The rows are grouped in 3 ways, from coarse to fine. Each group lies inside one group of the grouping before and may be the whole of it. The rows also spread widely along 13 directions, which tell nothing about the answers.
In the rows, zero is written as 128.
Some rows, each with its group in each grouping after it:
[112 116 102  82 152 122 138 129 113 132 103 129 164 123 108  88  71 134
 118 128 134 152 138 122  79 123 105 152 132  90 154 148] | k942 k653 mivu
[127 116 149 137 133  91 121 124  84 171 167 166 118 168 128 135 121 119
 109 111 146 112 132 139 106 127 134 134 115 125 124 147] | k942 k340 Ger
[141 112 165 178 144  77 119 128  77 157 160 156 143 151 121  91  92 130
 167 108 160 116 160 140 126 190 144  66 151 129 148 214] | k942 k340 gul
[113 164 110 153 131 119 145 125 105  88 122 176 224 111 121 110  67 171
 136 162 137 179 158  73  68 144 143 166 127 142 173 177] | k932 k696 sus
[124 102  98 137 173 100 158 153  92 135  92 101  95 134  87 108 169 149
 160 102 135 142 105 167 129 160 160  41 175 108 184 207] | k197 k461 zolo
[166 130 152 102 181 114 115 158  79 106  96 124 150 135 150  74  65 155
 179 102 147 174 164 123 177 205 166 115 163 138 138 155] | k932 k696 Kef
[176 142 145  75 123 112 104 140 104 135  80 100 175 141 148  34  45 153
 127  63 150 121 180 105 135 120 128 145 143 104 152  99] | k932 k696 Vetu
[157 141 147 135 138 149 159 138 109  79  75 107 150 103 145 117 125 165
 154 129 122 187 132  94 146 170 132 152 174 135 157  91] | k197 k461 dagez
[131  78 111 117 101 127 139 142 118 130 181 101  54 121 137 156 182 140
  72 106 123 129  82 160 167 123 136 107  44  80  89  88] | k337 k61 kigod
[151 122 134 196  76 118 167 103 154 137 101 135  99 150 109 207 182 151
 101 134 104 148  96 149  96 117 104 110 191 137  70 168] | k197 k943 Zibi
[158 143 141 110 104  94 154 133  94 102 133 130  92 154 112 141 134 116
 180  99 124 161 120 158 166 169 161 120 140 140 164 156] | k932 k900 kasus
[147 139 166 178  88  67 115 113 122 156 159 129 135 134 117 159 122 151
  80 131 164 142 130 115  97 141  98 137  98 140 107 152] | k942 k556 Vefe
[155 148 130  87  85 117 156 113 110  97  95 120 106 144 105 117 116 108
 151 100 109 160 133 140 139 131 129 164 148 120 153 105] | k942 k62 dutut
[140 131 157 158  84 126 158 130  88 120 125 149 120 136 154  96 135 153
 141 104 134 134 125 101 140 125 145 149 154 127 161  85] | k942 k556 pir
[137 111 151 132 119 110 150 139 109 138 129 148 137 144 133 156 138 146
 127 139 121 148  98 118 114 125 118 139 146 140 124 132] | k942 k556 lev
[117 121  73 140 134 153 167 125 115  81  73 123 101 118 126  94 137 160
 138 115 114 176 123 147 127 151 165 120 170 100 146 149] | k197 k943 sen
[151 120 108  80 167 121 121 164  75 109  45  65  91 107 128  27 125 162
 160  71 161 186 139 146 185 177 182 112 153 115 187 121] | k337 k725 Pudof
[152 119 147 146 131 141 117 123  85 154  99 126 113 150 151  69 114 155
 111  77 145 121 168 116 123 129 140 133 155 104 123 105] | k337 k61 pamo
[174 142 114  99 133  81  88 141 141 150  76  61 107 129 131 133 116 176
  70  99 153 195 130 153 136 149 125 137 119 127  84 148] | k932 k900 kito
[132  57 128 121  47 155 157 140 142 125 145  98  49  71 145 129 177 154
  77 118 123 149  60 133 183 121 102 140  77  66  74  38] | k337 k725 Nimo
[160 136 163 118 105 104 142 118 138 134 165 138 195 151 121 206 115 147
  80 136 112 106 111  92  81  85  82 163  96 137 115  97] | k932 k988 nudov
[145 167 129 125 153  89 131 121  87 129 108 165 129 195 117 154 132 119
 144 118 127 157 143 148 105 136 162 143 165 170 136 187] | k942 k62 muvu
[176 101 184 137 128 120 116 148  91 145 142 107 108 145 178  90 121 146
 123  77 160 114 138 125 184 159 142 103 129 113 113  81] | k197 k461 Fogu
[119  76 162 122 111 146 183 157  84 136 150 156 100 116 152 127 175 136
 146 120 120 121  78 103 154 120 136 139 141 107 158  64] | k197 k461 dagez
[148 129 119 130 139  99 133 142 108 159 115 111 113 152 121 150 166 168
  82  94 130 122 106 135 119  95 153 107 132 125 129 125] | k932 k696 Kef
[149 125 149 149  81 133 169 127 115 123 104 121 140 103 115 114 129 162
 136 110 117 134 120  96 121 126 118 127 162 110 161  98] | k932 k696 Kef
[146 101  85 114 133 147 142 133 135 125 117 133 140 189 143 152 150 153
 109 113  86 111 107 159 110  75 136  83 140 104  83 165] | k337 k61 pamo
[158  93 164  65 141 107 131 172 121 130 116 117 182 114 133 130  76 144
 155 136 124 167 112 109 148 158  95 139 135 129 116 133] | k932 k696 sus
[122  69 140 105  98  92 132 158 109 177 155 125  99 113 117 129 157 142
  97 117 159 128  81 129 135 108 114 117  82 108 115 128] | k337 k725 Nimo
[156 143 135  97  79 123 145 139 125  73  89  67 185  69 131  61  78 172
 136 113 139 169 134  80 144 147 100 157 104 104 201  65] | k942 k556 Vefe
[178 120 149  34 107 113 150 139 119  91  83  87  87 130 104 128 103 102
 184  89 106 184 109 163 196 177 114 152 156 117 138  99] | k932 k988 nudov
[123 100 151 128 138 121 137 155  84 156 159 124 175 110 152  83 122 171
  88 114 148  92 121  75 109 103 124 128  86 101 179  75] | k942 k62 muvu
[111 142  87 183 123 107 157  93 115 108 130  96 114  99  57 130 151 154
  81 128 129 143 134 140  71 146 130  94 100  88 178 163] | k942 k62 dutut
[124 112 125 159 177 149 160 139  85 110 128 161 124 148 151 131 145 149
 146 137 111 151 113 131 130 158 165 114 170 123 134 141] | k942 k653 mivu
[154 126 119 112 122 127 139 121 119 122  91  74 104 124 110 117 150 148
  91  90 129 137 121 138 127 114 130 135 115 104 140  84] | k337 k725 Pudof
[129 136  90 151 104 121 130 140  99 116 129 158 114 149 169  88 125 176
 123 108 147 166 128 141 143 135 190 117 130 123 126 170] | k932 k900 kasus
[169 145 147 188 114 129 142 112 119  91 110 128 156 134 146 119  98 156
 156 130 125 168 150 126 139 187 128 105 179 134 112 163] | k942 k653 mivu
[148 114 163  60 114  95 125 160  67 163  93 111  95 130 123  63 119 121
 156  67 164 148 137 118 159 135 139 155 134 128 182  97] | k337 k61 kigod
[125 120 123  92 138  76 138 154 104 134 101  59 137  84  81  96 123 163
 115 113 156 163 111 117 112 143 113 120 103 107 209 127] | k942 k556 pir
[156 125 135 119  94 119 156 131 161  88 123 114 177 124 124 198 121 155
 116 171  89 174  86 117 113 127  82 144 122 140 100 130] | k942 k556 lev
[171 111 154  95 103 122 156 126 144 124 103  83 152 135 108 140 112 125
 131 103 106 109 119 127 120 115  71 117 146  97 137  98] | k197 k461 zolo
[162 169 104  56  87 104 147 125 134 101  76 115 166 159 101 123  99 129
 136  91 103 140 133 126 104  74 126 164 142 127 172 119] | k932 k696 Vetu

New rows, each followed by its group in each grouping:
[144 121 123  75  80  87 147 155 123 132  80 100 148  96  90  82 102 150
 159 101 137 163 113 119 132 123 111 123 149 112 182 150] | k932 k696 Vetu
[116 114 109 101 185  98 126 152  99 151  90  88 144 119 101 102 127 167
  92 119 148 148 117 124  85 127 123 123 122 107 177 141] | k942 k556 Vefe
[128 127 118 174 125 116 152 117 137 130 129 150 188 127 102 166 118 179
 104 159 121 140 115 108  60 122 102 110 148 127 122 193] | k932 k988 nudov
[114 110 148 165 124 108 183 129  84 102 148 129  98  80  60 143 169 125
 170 138 136 155 104 116 130 191 138 106 117 124 205 149] | k337 k725 Nimo
[132 143 129 144  87 122 166 124 128  93  94 129 173  91 107 126 112 159
 146 158 119 189 120  96 102 150 100 151 156 136 161 149] | k942 k62 muvu
[182 115 159  88 118  84 127 169 104 129 111  89 141 142 136 109 123 141
 175  97 134 147 112 142 189 160 132  78 146 143 149 153] | k942 k62 muvu
[168 101 119 135 140 160 117 145 139  90 137 101 168 134 185 127 104 184
  98 129 112 142 132 127 158 145 124  93  93 106  63 121] | k337 k61 kigod
[154 101 138  85 214  79  98 146 100 167 108  42 116 127  85 101 106 136
  97  89 151 126 145 167 129 179 110  71 106  89 142 156] | k942 k62 muvu
[125  64 127 100 175 134 129 159 109 140 173 130 132 124 154 136 116 164
  90 131 127 127  94 133 145 142 128 111  82  86  90 115] | k932 k988 nudov
[169 143 153  89 167  96 103 151  88 178  95 106 176 176 145 101 106 158
  89  69 146  98 156 100 100  80 142 145 138 134 155  87] | k932 k696 sus
[170 157 153 109  57 104 137 123 139 103 117 163 146 153 151 175  97 134
 149 138 117 194 121 118 135 135 113 195 148 167  87 143] | k932 k900 kito
[154 123 156 173  69 165 171 109 113 106 128 127 157 119 146  99 139 161
 115 102 116  92 131  81 115  94 120 139 132 105 157  49] | k337 k725 Pudof
[145 105 137 114  72 133 161 157 121 141  75 131 138 120 141 119 165 170
 135 120 125 152  81  96 130  82 118 147 170 141 139 100] | k337 k725 Nimo
[138 115 153 151  24 102 138 114 115 152 158 151 102 121 138 112 123 131
 114 109 147 133 115 126 135 120 106 146 114 110 116 111] | k942 k340 Ger
[141 129 144 118 125 107 132 131 108 109 173 158 196 155 141 119  73 130
 135 127 145 114 149 104 108 129 126 126  93 124 148 152] | k197 k461 Fogu
[142  86 121  62 160 142 133 149 167 122 119 113 174 135 144 202 108 151
  73 178  82 165  82 131 106 112  62 165 106 113  39 113] | k942 k62 muvu
[ 84  76 103  86 108 121 161 160 111 152 147 153 110  91 112 134 146 146
  93 142 125 156  67 115 109  98 122 166  90  87 138 104] | k932 k696 sus
[136 105  88 137 119 167 167 115 135 110 130 114 137 154 123 146 166 156
  88 108  77  87 107 135  90  64 125  91 118  74 129 106] | k337 k61 pamo
[146 123 150 113 110 118 156 116 129 149 130 135 105 172 120 213 172 121
  74 126  93 121  84 132  92  74 100 178 129 131 100  69] | k942 k556 lev
[121 139  83  91 154  89 116 128 107 143 122 110 125 142  94 104 111 145
  72  87 144 126 141 145  89 101 151 130  85  92 158 145] | k932 k696 Vetu
[119 125 132 150 156 112 163 122  77 139 142 108  97 113  83 118 158 141
 114  93 133 112 127 122  98 144 154 115 112  92 215 110] | k932 k900 kito
[120 133  81  86  49 129 187 134 135  73  74 107 137  70  83  88 116 147
 167 121 105 193  99 122 129 125 123 145 144  92 201 127] | k932 k696 sus
[163  91 184 182 151 168 140 114 108 153 148 130 109 152 167 132 116 153
  88 102 114  90 145 126 127 153 112 121 152  86  70  71] | k932 k900 kasus
[102  78  93  90 101 131 158 150 143 126 169 118 150  97 129 163 147 159
  67 157 101 131  56 120 106  77  92 141  55  81 126  82] | k942 k340 Ger
[ 83  96 124 150  46 125 204 154  92 125 137 177 156  89 122  78 152 166
 175 142 128 135  76  80 105  90 133 124 155 113 225 133] | k942 k556 pir
[133 108 123  95  78 129 162 129 146 123 101 110 162 104 109 118 106 142
 122 137 107 145 105 117 103 107  73 139 137  96 136 121] | k942 k62 muvu
[142 140 126 149 114 105 132 123 110 127 119  78  88 102 121 135 168 165
  62 103 157 159 118 120 130 136 137 142  92 108 143  80] | k197 k461 dagez
[110  92 154  64  71  79 119 172  86 192 128 126  97  80 122  91 139 151
  94 105 187 170  96  80 129 102 109 201  76 120 163  74] | k337 k61 pamo
[180 117 138 118  63 153 142 130 166  96 131 114 175 132 178 151 102 167
  92 124  90 133 110 111 149  96  95 147 111 103  60  64] | k932 k696 sus
[118 114  87  84 147 147 157 154 121  82 118 115 182 106 138 107 109 167
 110 137 116 144 109  99 109 107 127 143  93  92 175  97] | k197 k461 zolo
[134  91 122 100  97 125 151 132 113 137 127 163 126 157 125  87  88 115
 169  98 113 119 129 159 138 124 129  98 162  89 114 174] | k932 k696 sus
[ 94 125 122 179 102 111 149 117  90 158 137 130  64 100 114 122 178 165
  51 115 158 150 105 111  90 115 140 170 103  98 155  78] | k942 k556 pir
[114  98 117 105 155 104 167 144 127 122 198  93 181  97  82 182 142 154
  81 146 107  94  84 103  77 104 101 103  32  83 192 114] | k932 k900 kito
[129 122 125 122 170  85 116 128  82 162 105  82  88 130  91  73 123 140
  97  79 168 130 147 152 109 157 139 105 120  91 175 140] | k942 k556 Vefe
[105  81 100  96 158 114 124 129 113 116 179 114 143 100 105  91  62 126
 108 135 135 130 135 153 118 171 106 100  52  57 132 162] | k942 k340 Ger
[111 106  97 127  60 105 156 138 123 131 119 114 126  81 110  86 139 162
 118 119 136 152  93 124 118 115 120 114 116  90 180 132] | k942 k340 gul
[164 134 119 110 138 137 139 136 119 117  46  54 100 103 126  87 130 174
 115  84 124 174 131 134 144 156 137 135 165  98 157  86] | k932 k900 kito
[155 106 135  88  96 117 140 164 110 120 114 100 171 123 160  66 106 166
 132  84 140 113 120 100 154  97 134 113 120 108 174  90] | k197 k943 Zibi
[131  86 126 170 118 125 138 140 113 134 163 115 106  96 143 121 149 187
  87 119 143 138  97 127 151 155 140  88  99  91 110 122] | k932 k988 nudov
[106  51 169 122 114 102 143 130 121 189 157 147 140 109  94 109  70 120
 128 145 142 117 119 130  86 146  48 115 135  78 102 175] | k942 k556 pir
[167 134 143 144 126 115 148 130 134 130  57  52 163  85  90  98 107 181
 138 108 128 158 140 110 105 165  93  95 179 108 177 146] | k932 k900 kito
[114 112  88 161  96 137 171 100 135 134 137 142  69 151 101 168 168 137
  86 118  97 126  97 175  90 104 130 112 134  82 103 154] | k932 k900 kasus
[174 148 127 134  67  62  85 110 162 145 139 122 120 177 143 185 107 145
  63 127 146 172 123 169 125 122 104 135  97 148  19 188] | k942 k556 lev
[112 118 117 164 106 148 187 107 105 104 135 154 113 121 102 134 157 136
 125 137  97 130 110 122  97 123 133 131 142  97 164 113] | k942 k62 dutut
[ 99  85  68 110  87 159 167 154 132 117 161 159 121 137 185 146 188 174
  63 137 105 123  52 124 125  36 151 139  80  85 102  79] | k197 k461 dagez
[182 178 180 150 119 121 130 125  96 113  72 146 163 166 166 118 105 152
 149 106 148 167 165  88 126 146 144 177 198 179 140 106] | k197 k461 Fogu
[119 137 101 143 116  99 146 123 100 156  71  93 105 119  85  77 152 163
 100  90 151 141 124 133  82 110 135 115 155 100 197 140] | k942 k556 Vefe
[132 130 112  93 129 121 137 103 114  81 167 105 145 135 109  91  59 114
 110 102 124 108 161 143 117 140 117 133  58  64 159 105] | k942 k556 pir
[121 117 136 111 119 120 165 124  96  98 174 143 144 124 108 136 117 113
 147 131 109 123 114 121 121 143 124 137  91 106 182 109] | k942 k340 Ger
[127 113 162 167 131 123 159 134 110 118 178 179 196 122 138 161 101 158
 140 167 119 134 122  80  92 149 116 137 120 135 139 157] | k932 k900 kito
[137 112  91 125 144 142 154 118 156 101 111 121 164 141 103 165 104 147
 112 147  79 146 118 156  91 129 104 102 143  92  86 179] | k932 k696 sus
[126 128  95 148 125  80 137 159 129 122 103  83 136  95 106 153 177 198
  97 151 145 197  74 127 116 140 132  96 114 140 154 176] | k942 k556 Vefe
[138 110 196 165 124  79 147 154  69 148 118  97 107  62  99  99 143 159
 150 109 183 168 125  84 149 207 130 123 144 140 204 117] | k197 k943 Zibi
[187 120 115  93  93 123 110 142 201 126  90  52 207 134 158 168 103 193
  41 132 118 142 104 117 103  70  56 122 104 111  54 103] | k197 k461 Fogu
[122  94 108 105 169 155 153 123 128 120 116 128 183 140 120 119  88 139
 114 135  86 104 128 132  75 112  98 117 140  77 136 125] | k942 k340 gul
[169 139 199 153  98 104 118 115  92 143 149 161 131 175 169 121  89 130
 127 103 148 126 159 112 140 144 125 167 144 148  97 102] | k942 k556 pir
[146 119 173 104 151 153 154 116 100 124 106 154 152 167 139 122  87 111
 141 118 101 114 145 110  99 127  99 184 172 115 131  73] | k942 k556 Vefe
[169 112 128  70 110 114 136 138 124 126  95 108 106 171 129 128 125 120
 143  97 103 143 112 170 161 119 124 116 157 118 103 130] | k942 k62 dutut
[135 112 146 133  82  87 127 148 122 169 143 116 136 102 139 137 139 169
  74 131 163 156  92  99 118 109 103 146  97 124 120 108] | k942 k653 mivu
[149  94 145  36 167 122 108 154 101 151 136 118 148 169 168  98  78 127
  92  96 129 108 128 126 134  97 117 167  88  99 112  63] | k942 k556 lev
[133 109 161 116  86  74 131 142 119 166 178  84 121  84 107 163 159 151
  46 124 156 129  86  97 119 111  86 153  35 110 144  63] | k942 k62 muvu
[102  84 154  94 100 146 176 132 103 113 149 175 106  99 130 132 114 106
 147 149 122 164 101 107 132 149 102 194 123  97 129  86] | k197 k461 dagez
[155 131 196 145  92  78 134 128  93 172 139 104 125 106  99 120 114 143
 113  94 169 127 142  94 113 153  98 147 119 126 176 102] | k932 k900 kasus
[144  87 120  56  89 130 134 145 138 133 107  98 124 122 150  92  97 142
 100 107 118 142 100 138 146 100  94 151 109  81 104  78] | k942 k556 lev
[143  71 156  94  82 133 153 133 124 152 148  90 131  93 112  77  92 128
 110  82 121  82 121 119 137 115  79 112  97  43 142  61] | k932 k696 sus
[140 144  92  95 116  96 142 122 123  98 124  64 116 121  91 132 145 145
  82 101 122 141 109 146 117 114 135 123  68  98 182  99] | k942 k556 lev
[173 118 142  98 135 132 121 165 107 145  73 148 128 180 194 123 131 174
 136 103 124 166 106 128 166 115 157 148 200 157  79 117] | k932 k988 nudov
[131  97 120 116 171  79 106 139 123 181 120 100 153 141  85 140 119 153
  79 126 157 123 123 145  73 114 100  92 108 117 107 203] | k337 k725 Pudof
[142 128 140 110 166 116 137 126  94 119 131 109 171 136 108  98  89 132
 127 109 126 110 157 118 105 146 119 116 114 104 178 127] | k942 k62 muvu
[ 99  74 128 123 125 138 167 120  92 130 168 163  84 139 115  99 114 105
 140 115 115 108 116 157 127 141 126 116 124  65 134 130] | k942 k556 pir
[146 149 103 138 114 128 112 100 139 128 101 105 133 138 122 141 118 164
  46 114 130 152 152 121  76 101 108 165 101 106  93 114] | k337 k61 pamo
[150  89 126  92 145 114 124 130 128 119 192 111 148 145 127 145  90 135
  96 112 119  97 119 153 141 137 111  94  59  78  98 129] | k932 k988 nudov
[ 99  79 113 136 108 121 173 130 146 142 133 118 146  87  83 162 142 153
  88 153 116 132  84 113  66 106  75 124 115  87 135 142] | k197 k943 sen
[110 111 108 156 119  95 145 131  98 149 174 171  69 165 127 168 186 130
  96 117 141 127  90 158 119 111 165 111 104 118 114 162] | k197 k461 zolo
[128 115  98  95 139 121 148 166 129 131  87 115 219 129 133 107 118 187
 114 132 126 126 106  90  74  71 109 112 142 119 176 146] | k197 k461 zolo
[148 121 137 127 135 112 106  92 126 165 152 155 160 202 139 123  63 118
  65  89 136  64 178 142  64  82 103 132 114  93  69 150] | k197 k943 Zibi
[ 97 127  94 134 163 106 143 163  56 119  98 127 104 107 126  48 150 175
 144 107 167 178 117 122 136 160 197 117 136 120 224 149] | k942 k556 Vefe
[128 141  90 149  39 128 187 107 157  90 104  87 146  75  87 136 154 163
 102 135 106 158  90 111  89  96  91 128 123  89 181 105] | k942 k653 mivu
[136  92 127  86 129 141 131 148 109 119 117 148 149 140 171  65  71 140
 150 114 137 144 138 129 151 139 128 128 143  95 106 138] | k197 k461 dagez
[113 103 138 147  81 105 147 119 111 161 102 143  84 100  80 118 129 129
 136 128 152 180 127 134 100 159  97 137 156 116 121 185] | k337 k61 kigod
[ 98 111 164 123 124  75 144 124  63 173 199 188 151 142  91 106  97  98
 135 119 161  86 142 104  78 123 119 138  89 115 192 163] | k942 k62 muvu
[181 132 162 111  72  97 116 169  97 141 114  86 128 132 192  77 149 182
 105  71 163 132 105  97 188 102 151 136 109 136 158  40] | k942 k556 Vefe
[125 144 112 151 109 105 133 121 108 130 125 166 109 163 143 141 143 149
 101 127 138 163 116 139 108 118 152 154 134 139 109 153] | k942 k556 Vefe
[112 100 142 117 119 130 186 121  89 103 149 194  99 149 105 136 124  82
 205 134 109 145 115 148 136 166 135 128 167 113 148 173] | k197 k461 dagez
[140 107 151 115 144 110 149 138 103 170 116 153 155 182 114 157 141 131
 129 124 107 102 112 125  84  84 112 119 175 136 131 148] | k942 k62 dutut
[127 113 139 163 101  89 112 156  86 146 189 186 129 152 193 122 139 170
  94 118 177 137 115 109 149 121 180 131  86 149  99 148] | k197 k943 Zibi
[129 115 160 104 123 120 124 122  95 128 191 207 105 177 176 167 105 100
 104 133 139 144 129 126 139 132 137 205  86 129  59 100] | k197 k461 dagez
[123 106 111  82 109  79 138 139 103 144 101  58  47  80  66  86 147 124
 117  88 155 173 106 168 155 169 123 112 102  81 179 130] | k942 k62 muvu
[126 136 136 110 139  84 144 151  70 159 124 105 114 116  96 111 163 150
 101  82 153 124 115 102 113 107 161 142 103 118 220  83] | k932 k696 sus
[190 143 139  96 102 117 131 157 130 118  77  86 211 141 164  89  92 188
 144  94 123 135 133  95 133 101 124 114 158 135 163 119] | k932 k900 kito
[147 126 149  97 107 110 126 118  98 167  18  89  41 103  80  72 124 123
 127  76 165 198 147 143 129 165 111 185 193 116 134 107] | k337 k725 Nimo
[154  91 152 136 138 124 122 172  98 131 119 134 133 138 193  99 123 180
 140 127 139 168 105 124 180 161 153 107 154 139  96 132] | k942 k556 lev
[121 113 137 101 143 141 162 152  96 159  37 107 151 100 118  70 132 169
 127 109 139 151 121  83  84 103 107 161 200 111 195  87] | k197 k461 dagez
[161 103 140 171 135 127 123 156 115 163  63  93  79 128 163 116 177 193
 100 102 155 176 106 140 155 153 145  94 198 130  85 129] | k197 k461 Fogu
[143 130 148 147 166 108 112 136  73 152 122 134 156 147 132  89 108 159
 123 100 160 125 168 100 102 143 148 120 132 131 158 151] | k337 k61 pamo
[158 118 100  82 121 124 137 142 145 122  63  93 124 137 129 120 111 157
 134 109 107 178 112 160 135 131 121 119 169 108 106 160] | k932 k900 kito
[103  96 107 124 130 160 183 158 100  90  93 152  86  94 126 148 180 155
 162 160 101 217  75 124 146 163 151 154 160 132 140 129] | k337 k61 kigod
[109 125  75 106  95  90 118 121 119 135  69  96  74  83  70  67 114 146
 103 106 176 205 133 158 111 155 128 138 115  95 141 187] | k337 k725 Nimo
[169  71 130  47 158 132 134 161 126 162 112 112  89 206 155 152 136 119
 131  84  85 105  90 196 164 101 127  94 162  99  67 129] | k932 k900 kasus
[102 112 129 124 200  90 124 132  84 169 156 168 140 164 108 150 115 128
  87 125 153 114 142 122  61 121 140 147 106 128 137 169] | k197 k943 sen
[142 132 168 117  77  61 146 120 102 142 196 141 139 134  78 155 118 104
 125 103 142  92 125 112 112 116 113 132  69 118 177 127] | k932 k696 Vetu
[141 143  89 139 150 126 136 114 131 139  48  72 165 115  88  90 113 193
  83 101 132 139 145 124  61 113 113 102 168  92 167 152] | k932 k988 nudov
[100  93  52 100 117 155 154 123 153 108 159 151 141 149 141 167 132 146
  61 155  78 125  79 159  86  65 115 137  77  73  79 126] | k942 k340 Ger
[185 147 137 128  84 131 141 144 122  93 108  95 148 131 172 119 138 178
 116  90 113 145 119 104 172 114 153 135 126 128 136  55] | k932 k696 sus
[167 100 165  85  75 146 144 127 133 122  78 112  78 120 153 123 112 119
 137 108 103 182 108 142 178 156  91 189 176 107  78  47] | k942 k340 gul
[125 130  77 106 106  87 153 184 111 101  62  34 136  34  81  87 196 215
 120 118 162 203  70  95 142 131 154  96  94 130 250 125] | k337 k725 Nimo
[140 101 116  98  67 128 150 117 160 111 180 147 141 166 149 181 120 124
  83 138  90 108  84 146 118  73  90 145  74  91  64 102] | k942 k556 Vefe
[147 109 101 117 122 137 149 114 164 130 119  79 130 133 104 176 133 156
  58 122  92 119 103 153  86  99  84 115 108  74  96 115] | k932 k900 kasus
[138  95 149 142  99 150 159 119 134 112 140 164 135 134 144 165 111 128
 140 158  89 154 105 134 126 150  90 148 156 114  73 125] | k942 k340 Ger
[113  84  98  73 114 108 152 187 117  73 163 119 138  82 151 133 138 167
 143 166 125 202  50 124 187 157 148 123  57 120 149 131] | k942 k556 lev
[138 148 129 195  88 120 166 120 121  81 153 156 172 109 121 152 133 173
 134 148 116 152 120  93 115 145 142 120 123 135 150 150] | k932 k696 Vetu
[ 95 106  93 139 113 116 174 137 102 103 135 122  84  81  81 143 191 150
 120 141 133 173  75 131 122 139 151 126  94 111 178 136] | k337 k725 Pudof
[191 131 162  74 135 116  92 151 125 129 109  83 181 148 189 104  72 162
  90  95 150 134 151 101 155 119 106 156 103 123  94  67] | k197 k461 dagez
